There are 8 hidden switches. A switch that is on adds its own fixed numbers to the row, and there is some noise. The rows also spread widely along 9 directions, which tell nothing about the answers.
(in the rows, 128 means zero)
Some rows, each with its switches (1 for on, 0 for off) after it:
[117 118 189 130 145 121 105 119 110 101 151  93 132 113 112 150  99 142
 118 116 105 143  74 131  99  84 132 137 103 113 106  80  89 138]	0 0 1 0 1 1 0 1
[ 91 137 140 125  78 150 140  58  86 141 119 138 130 128 144 133 145 145
 100 122 112 154 148 137 156 103 128 158 119 160 108 138 107  96]	0 0 0 0 0 1 0 1
[161 158 210  80  98 145  93 118 111 178 168 115 146  98 152  79 122 136
 143 105 150 108 132 113 161 126 137 158  93  86 128 119 133 152]	1 0 0 0 1 1 1 1
[104 118 138  67 134 204 127 127 166 109 123 138 147 114 162  89 116 145
 145 134 140 130  92 198 160 128 123 102  53 125 105 149 153 166]	1 0 0 0 1 1 1 0
[112 155 203 112  82 127  99  36  67 165 125 109 137 111 153 104 118 172
 119  99 135 154 148 133 192  93 129 190 103 148 101  93 108  99]	1 0 1 0 1 1 0 1
[166 109 196 111 103 162 116 104 162 126 146  58  96 129  92 129  92  74
 152 104 128 123 103  96  70  73 138 122 129  64 177  89  92 133]	1 0 0 1 1 1 1 1
[150  97 128 144 122 131 104 160  85  83 157 124 117 120  68 146 125 114
 102 116  55 128  99 132  92 107 143 143 141  86 150 135 103 100]	1 0 0 0 1 0 0 1
[147 123 154 131 140 201 150 145 153 122  85  48 105 124  51 149 110  87
 136 105  79 162  81  82  57  43 113 128 117 154 191 113 105 119]	0 1 0 0 1 0 1 1
[133 144 195  86  77 184 116  46 128 185 117  82 108 118 148  95 120 115
 143 105 153 149 142 104 141  69 116 156 110 136 151 111 107 105]	1 0 1 0 1 1 1 1
[117 118 132 111  63 160 154  41 123 103 116 114 125 137 124 130 130 114
 127 108 105 126 158 172 170 122 159 123 142  93 134 130 133  97]	0 0 0 0 1 1 0 1
[127 159 180 120  88 133 103  91 143 165 149  95 100 149 121 119  87  98
 164 136 139 159  97 107  99  63 137 117 101 115 123  53  82 121]	1 0 1 1 0 1 1 0
[137 132 137 106  60 153  90 120 115 186 187 164  99 136 137 102 134  87
 139 145 132 114 121 117 112 114 142 123 127  84 138 144  97 113]	0 0 0 1 1 1 1 0
[154 162 145 106 129 155 142 155 163 138 114  91 150 115  99  95  99 114
 178 116 120 117 111 142 151 111 151 108  84 104 146  91 159 171]	0 0 0 0 1 1 0 0
[108  90 159  77 140 208 140  92 183 120 111  79 125 115 157 112 115 124
 137 116 168 137 101 147 119  90  95 117  89 153 135 135 117 148]	0 0 0 0 1 1 0 1
[142 107 119  98  63 177 119 102 126 136 161 148  99 132 125 117 147  85
 124 121 112 109 138 141 120 123 144 116 143  75 158 165 117 100]	1 0 0 0 1 0 1 1
[126  88 137 124 110 136  60 114 121 114 189 130  94 146 125 114 101 114
 114 148 127 150  82 157 108  85 138 137 118  96 102  92  85 106]	0 0 0 0 1 1 0 1
[ 94  83 147 111 117 165 122  60 120  81 119 113 112 128 151 139 137 136
  95 123 113 164 114 176 124  97 122 131 119 147 108 125 103  85]	0 0 1 0 0 0 1 0
[131 120 156  94 125 167 110 136 167 123 166 116 119 131 134 112 110  99
 139 131 148 128  89 135  96  99 127 106  95  95 120 111 106 153]	0 0 0 0 0 1 1 1
[104  74 128  59 149 251  72 118 176  92 119 111 110 133 155  63  93 134
 138 143 138 171  59 211 132  69  98 108  56 150 120 138 110 140]	1 0 1 1 1 1 1 1
[142 175 180 106  92 153  85 113 135 217 149  89 100 131 113  86  90 108
 180 126 153 154 100  83 118  47 122 143  94 140 144  66  86 129]	1 0 1 1 1 1 0 1
[133 150 160 112 138 164  95 147 125 141 115  97 143 113 102  96  93 145
 157 114  99 149  86 149 151  90 130 142  72 148 131  88 129 149]	0 1 1 1 1 1 0 0
[ 84 128 171 119 162 154 157 112 126 100 110  96 148 110 132 159 113 164
 120 113 123 151  80 135 113  92 109 133  75 173  92 114 105 156]	1 0 0 0 1 0 0 1
[146 161 125 132 112 155 107 158 106 145 136 113 117 122  77 102 120 110
 135 136  80 159  96 121 116  74 138 137 104 134 141 105 119 115]	0 0 0 0 1 0 1 1

New rows, each followed by its switches (1 for on, 0 for off):
[132  79 148  89 124 161  72 134 135  99 191 150 122 121 150 109 113 124
 122 127 130 106  80 175 120 131 135 111 103  69 111 140 102 137]	1 0 1 0 1 1 0 1
[105 124 160 113 115 176 150  84 104 132  90 106 122 109 126 140 145 138
 110 112 102 159 127 124 114  89 107 148 111 177 140 145 107  89]	1 0 1 0 0 0 1 0
[ 93 119 136  77 120 231 160  99 168 153 102 117 131 118 150 124 138 116
 133 118 146 128 110 130 119  93  98  97  90 166 148 173 111 142]	0 0 1 0 1 1 0 1
[107 128 138  89 104 181 139 109 107 126 129 150 145 109 150 114 149 146
 114 116 115 124 125 156 156 131 124 133  93 132 117 180 133 131]	1 0 0 0 1 0 1 1
[135  87 154  83 111 213 158  70 171 116  93  67 115 116 131 109 134 108
 137  88 145 127 144 139 139 100 111 131 126 132 174 154 133 114]	1 0 0 0 1 0 0 1
[149 151 135 114 102 177 103 112 137 161 106  80 117 131  98  75 104 117
 155 124 116 168 122 133 156  62 133 149 101 152 154  89 132 117]	0 0 0 0 1 1 0 1
[ 89 125 164 134 161 163 113 129 129  97 120  93 119 127 113 146  90 148
 121 130 104 185  38 143  85  54 111 133  69 175  90  77  87 148]	0 1 0 1 1 0 1 1
[146 147 113 129  79 175 160  97 132 130  76  86 118 140  65 115 114 102
 156 117  68 151 144 140 157  89 156 121 121 127 176 116 146  97]	1 0 0 0 1 1 0 0
[ 90 147 159  81 135 187 125 115 174 176 129 121 111 127 168 111 116 119
 154 131 179 157  84 116  95  77  87 105  65 184 113 113  96 143]	1 0 1 0 0 0 1 0
[106 182 157 118  45 144 127  61 144 208 156 124  89 157 137 132 117  76
 155 137 156 155 121  85  93  67 142 102 124 119 121  75  72 107]	0 0 1 0 0 1 1 1
[136 130 155 129  91 130 114 114 134 125 172 125 117 134 113 140 114 100
 129 114 118 112 107 127 107 116 155 118 131  74 122  97  99 132]	0 1 0 0 0 1 0 1
[144 155 139 123 116 136 126 134 149 118 138  98 133 135  93 108  97 109
 161 120 111 132 104 145 139 107 164 109 105  90 125  70 132 152]	0 0 0 0 0 1 0 1
[129 104 175 117  76 159  98  70 128 136 154 103  93 136 120 141 105  99
 131 104 122 125 110 118 100  84 137 130 137  86 145 106  76 106]	1 1 1 1 1 1 0 1
[179 115 194 103 114 167  67 126 128 174 144  55 103 109 102  81 105  99
 149 105 135 141 115  85 106  51 111 168 123 122 181  93  93 111]	0 0 1 1 1 1 0 1
[156 107 169  85  83 178 158  86 155 164 123  94 126 104 139 119 148  95
 138  94 157  85 169 106 138 136 127 128 137  92 183 162 135 125]	0 0 0 0 1 1 0 0
[121 166 146  90 104 197 165  93 160 174  82  88 130 122 122 106 130 110
 164  97 138 139 144 106 145  84 111 119 100 168 163 128 130 130]	1 0 1 0 0 0 0 1
[ 98 124 152  99 153 185 115 123 122 103 108 114 163 112 140  99 110 176
 126 127 118 160  84 187 168  98 113 146  55 171  93 126 132 161]	0 0 0 1 1 1 0 1
[136 139 160 117  93 167 147 116 162 138 140  99 105 139  95 145 105  76
 149 119 116 127 102  99  78  83 142  98 119  81 154 110  97 136]	1 0 0 0 1 1 1 1
[127 126 172 129 115 119 134 107  77 133 132 126 147  97 136 135 152 155
 100 102 115 125 143 130 143 132 124 175 124 146 120 137 126 109]	0 0 0 0 0 0 0 0
[ 91 139 116 109 150 179 156 148 169 135 126 120 124 129 131 139 124 115
 135 133 135 142  80 127  91  87 100  97  82 170 114 131 104 158]	0 0 0 0 0 0 0 1
[195 107 151  92 113 168  11 161  70 156 161 121 135 104 114  20 129 147
 124 118  98 143 130 160 183  97 125 200 109 121 156 129 130 100]	0 0 1 1 0 1 0 1
[173 109 140 114 103 202 133 111 101 125  72  61 129 109  59 101 138 110
 122  92  54 144 155 124 142  73 131 159 143 133 210 149 134  83]	0 0 1 0 1 1 0 1
[ 67 121 146 110 107 149 144  80 138 136 154 148 125 139 170 158 120 132
 125 139 154 126  94 146 114 119 122 108  95 135  82 127  85 147]	0 0 0 1 1 1 0 0
[161 179 171 117  71 105 105 138  89 199 191 147 124 113 122 108 150 100
 133 116 125 104 141  78 117 127 148 150 132  81 136 120 109 123]	0 0 0 0 0 0 1 1
[ 79 159 176 116  99 135 115  57 118 157 150 123 105 136 163 140 108 142
 129 132 155 172  91 123 112  66 119 131  86 160  76  77  71 116]	1 0 1 0 1 0 1 1
[ 88 199 140 109  85 204 217  66 143 155  37  89 141 133 104 131 119 125
 166 115  95 162 135 123 165  81 132 105  77 182 150 127 139 141]	1 0 0 1 1 1 1 0
[157 197 180 126  82 109 106 138 106 221 157 112 121 120  94 111 110 111
 168 118 124 127 123  64 126  93 141 143 106 116 145  78 105 129]	1 0 1 0 1 1 0 0
[107 152 145 119 105 154  98 116 118 150 141 135 122 133 124 119 106 134
 138 127 115 146  84 140 133  88 135 129  87 135 101  98 102 132]	0 1 1 0 1 1 0 1
[118 101 197 124 134 147 126  95 122  98 138  87 133 109 130 156 113 141
 111  92 122 127 100 129 111 102 128 157 113 113 120 108 102 138]	0 1 0 0 1 1 0 1
[155 103 168 115  92 155  59 102 118 153 169  97  91 135 108 102  98 101
 135 119 123 144 107 120 108  71 132 149 130  96 151  91  79  97]	1 0 1 1 1 1 0 1
[132 110 191 115 102 161 134  65 143 148 131  68  84 130 117 154 121  85
 127 103 135 150 119  74  61  60 108 135 142 124 163  99  63  92]	1 0 1 0 0 0 1 1
[122 131 106 123  75 186 102 108 106 160 127 139  93 146 102 111 133  97
 124 146  81 174 121 130 112  71 124 127 118 146 151 141  97  76]	1 0 1 0 0 1 1 0
[124 180 185 145 113 108 169 123 142 165 125  89 124 122  94 188 103  99
 167  97 123 114  99  67  82  96 148 103 114 111 140  66  98 153]	0 1 1 0 1 0 0 0
[119 155 112 105  81 149 102 140 119 190 178 178 118 137 140  95 130 115
 149 150 135 120 117 133 145 124 136 120  92 116 114 144 120 133]	1 0 0 0 1 1 0 0
[108 119 151 128  94 136 132  72 100 128 141 123 116 126 125 159 132 120
 109 114 110 133 120 125 115 101 131 136 137 122 122 119  84  94]	0 0 1 0 1 0 0 1
[ 91 132 195  94 110 146 153  96 140 168 170 131 124 111 185 164 142 120
 118 115 187 105 102  83  73 110 105 121 106 125 103 144  81 155]	0 0 0 0 1 0 1 1
[174 144 168 111 125 151 113 150 123 150 114  77 129  99  89  90 121 109
 148 108 109 141 122 110 129  91 131 155 106 125 168 107 146 126]	0 0 0 0 1 0 1 0
[ 98 133 129 131 135 160  95 114 117 115 120 102 123 136 114 106  94 150
 124 141 108 193  76 165 138  55 121 148  79 175  99  79 105 124]	0 0 0 0 1 1 0 1
[143 123 184  93  99 141 100  94 153 158 166 108 114 127 149 103 111 111
 157 114 165 117 127 127 133 117 134 129 111  93 131  94 111 129]	1 0 1 0 0 1 0 0
[105 166 173 109 134 147 136 121 153 117 130 100 137 130 119 138  86 126
 158 125 124 139  65 138 112  82 146  86  72 110 101  72 108 175]	0 0 1 0 1 1 1 1
[164 144 202 125 118 123 131 140  70 120 142 103 158  86  89 136 133 139
 119  84  75 107 125  98 124 126 149 167 121  82 150 129 123 135]	1 0 0 1 1 0 1 1
[166 106 153 141  54 133 111  78 104 133 158  96  92 144  77 140 124  72
 122 106  87 114 150 107 106  96 162 144 181  56 177 112  90  75]	0 0 0 1 1 1 0 1
[179  81 185  48  89 172  97 106 185 164 201 115 103 107 181  84 137  74
 152  93 214  58 146 116 118 150 125 119 136  45 167 156 119 142]	1 0 0 0 1 0 0 1
[123 112 155  83  97 203 159  81 185 142 122  90 103 130 141 130 120  78
 142 113 160 124 117 113  93  88 119  98 117 111 157 135 106 136]	0 0 0 0 1 1 1 1
[107 103 163  97 119 200 116  61 172  97 109  80  99 143 130 119  91 112
 136 113 127 176  86 163 109  61 123 114  95 131 122  88  95 120]	1 1 1 0 0 1 1 1
[146  70 147 101  83 190  85  74 110 118 135 104  92 130 121 105 137  93
  98 117 108 149 137 141 104  77 120 150 152 110 166 145  94  67]	0 0 1 0 0 1 1 1
[ 99 139 102 142 113 135 103 120 164 132 165 119  75 176 105 139  79  93
 152 162 128 175  55 137  79  54 136  96  99 131  95  57  73 119]	1 0 0 0 1 0 0 1
[138 143 187  94 112 151 112 120 155 156 161  97 124 120 138 104 109 110
 148 118 160 134 107 115 110  94 130 132  97 104 118  88 112 152]	0 0 0 0 0 1 1 1
[131 160 170 116  86 152 127  62 118 126 100  75 127 132 105 100  96 127
 151 111 103 167 131 156 174  77 155 146 106 119 129  68 130 117]	0 0 0 1 1 1 1 1
[150 141 168 133 115 153 138 116 126 153 112  61 110 116  83 132 113 104
 141 104 109 150 114  79  95  63 120 152 123 144 163  98  99 114]	1 0 0 0 1 0 0 1
[129 161 138  85  97 192  88 128 133 172 127 144 131 122 141  68 116 136
 156 130 124 143 111 168 180 107 135 122  66 141 126 127 144 141]	0 1 1 0 1 1 1 0
[ 97 230 127 150  58 142 153  63  68 177  75 116 137 143  86 115 119 146
 140 134  66 200 138 131 187  61 154 154  93 185 106  77 129 102]	0 0 0 0 1 1 1 1
[120 145 162 123  65 132 114  47 111 137 138 119 117 140 131 130 107 125
 141 107 118 134 133 154 163 107 163 130 123  93 113  85 111 110]	0 1 1 0 1 1 0 1
[ 68 140 112 119  95 174 164  76 154 110 107 144 131 148 141 144 118 125
 137 131 111 140 108 179 151 120 143  91  94 145  95 124 120 142]	0 1 0 1 0 1 0 0
[121  75 176 110 122 196  60  65 126  80 118  71  92 140 121  99  79 136
 117 118 102 197  74 186 120  42 120 155  98 140 123  76  88  91]	1 1 1 1 1 1 1 1
[128 127 118 112  73 149 129 105  80 162 138 162 134 112 143 111 180 131
 102 117 112 115 171 132 162 142 128 161 136 139 141 184 135  87]	0 0 0 0 0 0 0 0
[123  95  95  90  97 222 107 111 173  91 124 121  92 156 109 101 104  82
 140 143  94 157  88 185 109  78 135  74 110  94 152 135 113 113]	1 0 1 0 1 1 1 1
[130 133 132  91 107 168  66 144 172 136 183 131 106 151 138  76  84  98
 165 159 151 137  67 176 123  90 142  96  83  83 104  86 105 157]	0 0 0 1 1 1 1 1
[ 79 168 163 106 113 174 159  82 150 149 106 108 144 130 144 137 106 143
 149 112 138 144  98 138 149  94 125 120  71 165 100 102 112 162]	0 1 0 1 1 1 0 1
[131 115 124 101  70 180 112  88 116 151 129 133 103 134 132  93 142 108
 125 128 115 149 143 149 142 107 127 140 124 134 151 150 118  85]	1 0 0 1 0 0 1 0
[118 119 203 119  87 149  82  46  91 143 137  95  98 128 140 125 104 136
 110 105 125 169 111 121 126  62 123 172 114 133 113  87  78  91]	1 1 1 0 1 1 1 1
[152 131 168 100 108 162  95 124 134 157 154  94 104 116 126  98 117 106
 140 117 140 138 110 106 109  83 120 147 108 115 147 113 106 120]	1 0 0 0 1 0 1 1
[151 115 157 107 112 139  62 120  83 141 159 127 125 107 132  82 129 146
 114 114 120 138 122 150 153 104 125 175 112 127 128 121 117 101]	0 0 1 0 1 0 0 1
[110 107 139 134  90 106  90 116  79 161 206 181  99 127 152 142 149 123
  91 139 134 125 116 110  90 128 119 157 135 122 101 146  70  89]	1 0 0 0 0 0 0 0
[ 74 151 150 104  98 180 132  83  99 159 124 148 134 120 168 122 137 156
 105 139 135 163 107 135 142  87 101 145  77 187  90 142 103 126]	0 0 0 0 1 1 1 1
[170 130 181  76  88 179 123 144 122 197 154 125 139  88 141  97 161 103
 133 101 149  82 151  81 120 137 118 139 119  96 176 185 135 143]	0 0 0 0 1 1 1 0
[ 94 142 149 111  85 143 109  89 137 175 162 154  99 141 162 135 121 118
 144 127 160 131 101 123 117 108 126 112  97 134 104 115  90 119]	1 1 1 0 1 0 0 0
[ 95 101 154 103  93 163 111  64 100 150 140 136 106 119 178 116 155 140
  92 132 149 157 124 143 131  98 104 167 114 171 107 148  98  86]	0 0 0 0 1 0 1 0
[115  67 179 103 111 190 110  58 112  86 123  92 110 122 133 137 126 128
  97 105 105 153 111 144  99  79 109 147 125 126 143 137  77  92]	1 0 1 1 0 1 1 1
[105 164 138 142  93 156 137  75 101 142  89  93 120 145  95 122 105 142
 130 126  88 190 118 132 155  59 130 159  99 172 120  84 108 100]	1 0 0 0 1 1 0 1
[103 123 127  93 110 192 108 116 122 120 146 155 135 126 151  92 133 141
 113 139 114 150  97 173 142 112 121 134  82 138 104 156 117 130]	1 0 0 0 0 1 1 1
[ 93 112 181 123 100 144 147  67  85 127 126 123 142 109 143 154 141 157
 104 107 112 128 135 131 138 122 120 163 115 141 115 146 104 114]	1 0 0 1 1 1 0 0
[103 159 166 130 115 157 157  99 120 120 103  99 145 123 104 153 110 140
 131 100  89 143 105 125 135  96 135 142  93 144 121 108 110 145]	1 1 0 1 0 1 0 1
[168 151 122 130  82 159  76 157  68 187 143 141 117 122  90  70 146 116
 120 142  78 160 136 111 141  88 130 177 117 142 157 140 127  88]	0 0 0 0 0 1 1 0
[130 132 168 141 109 153  95 100 121 118 119  69 104 140  79 134  77 118
 146 111  81 167  79 123 106  50 142 138 110 121 139  61  86 116]	1 1 1 1 1 1 0 1
[106 136 211 107 127 181 113  62 126 144  96  64 127 115 137 123  97 151
 132 102 130 175  96 127 128  50 109 158  82 174 116  84  98 133]	0 1 1 1 1 1 1 1
